There are 4 ways to turn a row about zero (a turn may also mirror it). The second row of each pair is the first, turned, with some noise. The first 36 pairs use one turn. New pairs use 2 turns, one after the other, and a turn may come again.
Some pairs, each with its turns in order after it:
[17 -8  6  6  8 -5 -6  6]
[  7 -11 -14   3 -14  -3   0  -5]
(3)

[ 3 -1  0 -9 -1 -2 15 -5]
[ -3  -2 -13  -4  -1  -6   7  -9]
(0)

[ -9  18  -4   2 -13  15  -1  -5]
[ 12 -18   5   6   4  -9 -13   0]
(0)

[-5 10 -3  5  3 -2 -4 -1]
[ 0 -2  2 11 -3  4 -6  1]
(0)

[ 20   7  -2  -1 -10 -15  21  17]
[ 21  11  -9  17   0 -14  -8 -22]
(2)

[13 26  4 -4  4 15  8  9]
[ -4 -17  -9  17  26  -7  -2   5]
(0)

[ -2   3  -1   0 -10   3  -3  -6]
[ 2 -2  8  5 -1  4  1  6]
(1)

[ -2  16  -3   7  24  -2   8 -10]
[ -5   1 -14   9   4  29   2  -2]
(2)

[ -4 -27   3   4  -8 -27   0   1]
[  5  -4  -8 -29  -1 -17   1 -13]
(3)

[ -2 -14   4   4   3 -14   2  14]
[ -5  -4 -15  12  -4 -15  -5  -4]
(1)

[ -2   1  -3   7   3 -11 -11   3]
[  1  -5 -12  -4  -7   0  -8   7]
(2)

[ -5 -11  -3  -7   5  18  -8  10]
[ -6   5  -3 -10 -10  21  -8   4]
(3)

[ 16  -2   0 -10  11   9  -3 -11]
[ -5   8   1   7   7 -18  17   8]
(0)

[-23  -6  -1  -3  -2 -27   2  -4]
[ 11   8 -21 -24  -1  -2  15   8]
(2)

[ 3  6  7 13 -4  0 -7 -1]
[  2 -17  -1   1  -3   0  -1  -3]
(2)

[  6 -10  -2 -24  -4   2  -3   2]
[  8  -4   8  -6   0  13 -15  -8]
(3)

[ -2 -20  -8   9  -2  -6   0  -3]
[-10   0 -13  12 -12   2   1   4]
(1)

[  6  16 -12  -9   0   6  -9  -1]
[-2  7 17 -8  3 -1 15 -3]
(1)

[ 13  -7   8 -11 -25   8  -5 -22]
[-15 -16  17   6   7  23   3  18]
(1)

[-6 -6  8  1  0 10 -8 27]
[  8  -6   6   8   2 -14  -3  24]
(2)

[-13  -3 -15   1  10  -2  -1   0]
[-9  8 -5 -2 -8  6  5 12]
(2)

[ -5   5  10 -12 -14  -3   2  -8]
[ -1  -2 -10  -7  -2 -12 -14   1]
(0)

[-21 -13   0  -2 -11   2  -1   5]
[-11  11  -2 -23   5   4  -4  -2]
(3)

[-9 10  9 12  0 -1  5 15]
[-12  15  -1   8  -8 -13   1   0]
(3)

[-4  3  5  2 23 -7 -8 -6]
[  6  11 -11   1  11   6   3 -16]
(1)

[ 11   5 -17  16  -2   3   5  16]
[  2  -1  15   7  18  14   5 -15]
(0)

[ -7  10  -5 -15 -10  -7  17  -4]
[ 14 -19   6 -12 -10   5   7   1]
(1)

[ -2   2   7 -23  -4 -16  -2   2]
[ 18  11   0 -18   8  -1  -8   1]
(2)

[ -8  27 -11  -3   0   4   5  -9]
[-5  8 20 14 14  5  9  8]
(3)

[ 7  5 10 -1  3  0 -1  0]
[ 4 -2 -6 11 -1 -3 -6 -2]
(3)

[ 17   1  12 -17  21  -9  15  -2]
[ 30  -3   1  12  -7  -9 -16   5]
(3)

[  6  -8  -1 -26   4  -4  -6   7]
[-26   8   0  -9   0  -9   5   4]
(0)

[  7  11  -3  -9   5  21 -10  -4]
[ -2   9  11 -13  13   2   7   7]
(1)

[-4  0  3  4 27 -1  4 -4]
[-11   3 -15   6  13  15  -1   7]
(2)

[  5  -2  -2  -9 -23   0   0   2]
[ -3 -17  11   8   1  -4   0  10]
(1)

[14 17 -1 -1  7 -2  0 -4]
[-2  4 -6 19  9 -6  1  0]
(0)

New pairs, each followed by its turns in order:
[-17  23   3 -14  -7   4  -3  -6]
[ 14  22   2 -11  11   9 -12 -10]
(3) (1)

[  8 -21  19  -9   3 -27   0  -8]
[-9  8 34 15  8  9  8 -9]
(0) (3)

[ -8   6  -8 -18   5   3  -3  -5]
[ 0 -6 -8  4 13 -1  9 16]
(3) (0)

[ 5  6 15 -9  0 10 25 -3]
[-17  25 -11  -1  -8  -1  -3   1]
(0) (2)

[ 12   6   7   4  -9   5 -25  24]
[ 31  -8  12  -5 -14 -13  -4  -7]
(3) (0)

[-24   0  -1   4  11  -3  -1 -13]
[  7  -1   7  11  22  -5   8 -10]
(1) (0)

[ -1  -4   4   4  -8  -6   6 -11]
[-10   8   1   3  -7   5   6  -2]
(3) (0)

[  3  -6  -1  -2  -6   0  -3 -15]
[ 7  8  1 -4 14  4 -5  0]
(2) (3)

[-1  4 16 -5  2 27  4  2]
[  6   7   4   4   6   6 -18  20]
(1) (2)

[  8   0  -2 -27  -2 -11   4  -6]
[  0  -2  -7 -18 -11   0  21  -8]
(1) (0)

[  0   0   0  16  -2 -13  16  -6]
[-13 -13  -5  -6  10  14   3  -4]
(1) (3)

[  6  -1   2  -6  -2  -9  -4 -14]
[-1 10 -4  4 -2  0 19  1]
(3) (0)

[ -5  13  -9 -11   3  -9  12  -2]
[ -2  -2  -2   0  13   3 -16 -13]
(3) (1)

[16 10  0  1 -6 -2 -5  1]
[ -5   4  -7  10  -7  10 -10   4]
(3) (1)

[-3  0 -1  5  2  9 11  0]
[-11  -4  -7  -5  -5   6   1   5]
(0) (1)

[  0   9  -3   0 -10 -25  18  -8]
[  0 -12 -15   8   9   8  -5 -25]
(3) (1)

[ -2 -15   3 -11   3   7  -2   2]
[  0   9   8  -1   2  -3 -13  -4]
(0) (3)

[  4 -27  -1   5  -2  10 -13   5]
[ -7  -7  18 -13  -5 -21  -2  -6]
(3) (0)

[-3  0 14 -2  4 -4 -5 -4]
[ 7 -4 -6  3 -6  8  9  8]
(1) (3)

[ 18  -1  -8 -13  -6   4 -15  -8]
[ -1   7   3  -5  -8 -13 -17  20]
(2) (0)

[ 14 -11  -5  27   5  -7  -1  -3]
[  3  23  -9  -4  -7 -21   5  -4]
(3) (2)

[ -7 -19  -3  20   0  -5   1  21]
[  2 -17  -4  -6  13 -20   6  17]
(0) (0)

[10 -1 -6  2  8 -7 -7 -2]
[  9   4   4  -7  -2   3 -11  -5]
(0) (1)

[ 3 -7 -2  2 22  3 -7  3]
[ -7 -11  15   2  -4  12  -3   6]
(2) (0)

[ -4  -3 -13  12  -2  12   8  -6]
[  5  -6  18   1   3 -14  -3   7]
(1) (1)

[-13   0  10   4 -25   0   1  -1]
[-16   8  -2  15   4 -12 -14   2]
(1) (1)

[ 3 -7  3 20 -2 -2 -7  9]
[ -5  -1  16 -15   6  -5   4   0]
(3) (3)

[ -5  27 -22   7   2   5   0   4]
[  3  -9   4  19  16 -12 -18 -16]
(1) (3)

[ -6   5 -10   0   0  -1  15  -2]
[ -3 -11   5   0   4   3 -11  -8]
(1) (3)

[ -1   0 -12  -5  15  11  10 -21]
[-11   0  -5 -13  13 -23 -11   2]
(3) (1)

[ -4  -6  -5 -17   0   1  -3 -27]
[ 17  -3  -7   7 -15  14 -10  11]
(3) (3)

[  9  19 -14  -2   0 -18  -5 -22]
[ -6  -8  19   0  17   6  17 -19]
(1) (2)

[  2   2   1 -14   3  -9   4  -3]
[ 7 -2  3 13  1 10  1 -2]
(2) (3)

[-1  7 24  3 -1  5  4  1]
[-10  -9   2  -1   4   4 -18  14]
(1) (2)

[ 3  3  5 21 -9  7  1  5]
[ 0  5  3  4 15 -3 18  8]
(0) (0)

[ -5  16  -1   0  16 -27   0  -2]
[ -9  -8   5 -12  -7  13 -13 -24]
(3) (1)

[  2 -22 -11  17  27  -5   3  -7]
[ -1 -12  26  -4 -14  -7 -19  -6]
(3) (3)

[  5  -1  -6 -14   0  -3  11   7]
[ 0 14 -1 -9  4 -7  2 -3]
(1) (2)

[-2 -1 -4 10 -2  9 -4  7]
[  3 -14   4  -8  -2  -1  -6  -6]
(3) (0)

[ -8   1  17   0 -10 -14   1  17]
[-19   7 -10  18   0   3   0 -14]
(1) (1)

[  5  -2  -2 -27  27   4  20 -13]
[ -5   6  22 -24   9 -24   6  11]
(0) (3)

[  4  10 -14   0   5 -19   8   5]
[ 21  -7   1  11 -15  -5  -2   4]
(0) (0)

[ -2  -1  -2 -10  -2  16   9  -4]
[ -3 -14 -12   3  -5   3   6  -2]
(0) (1)

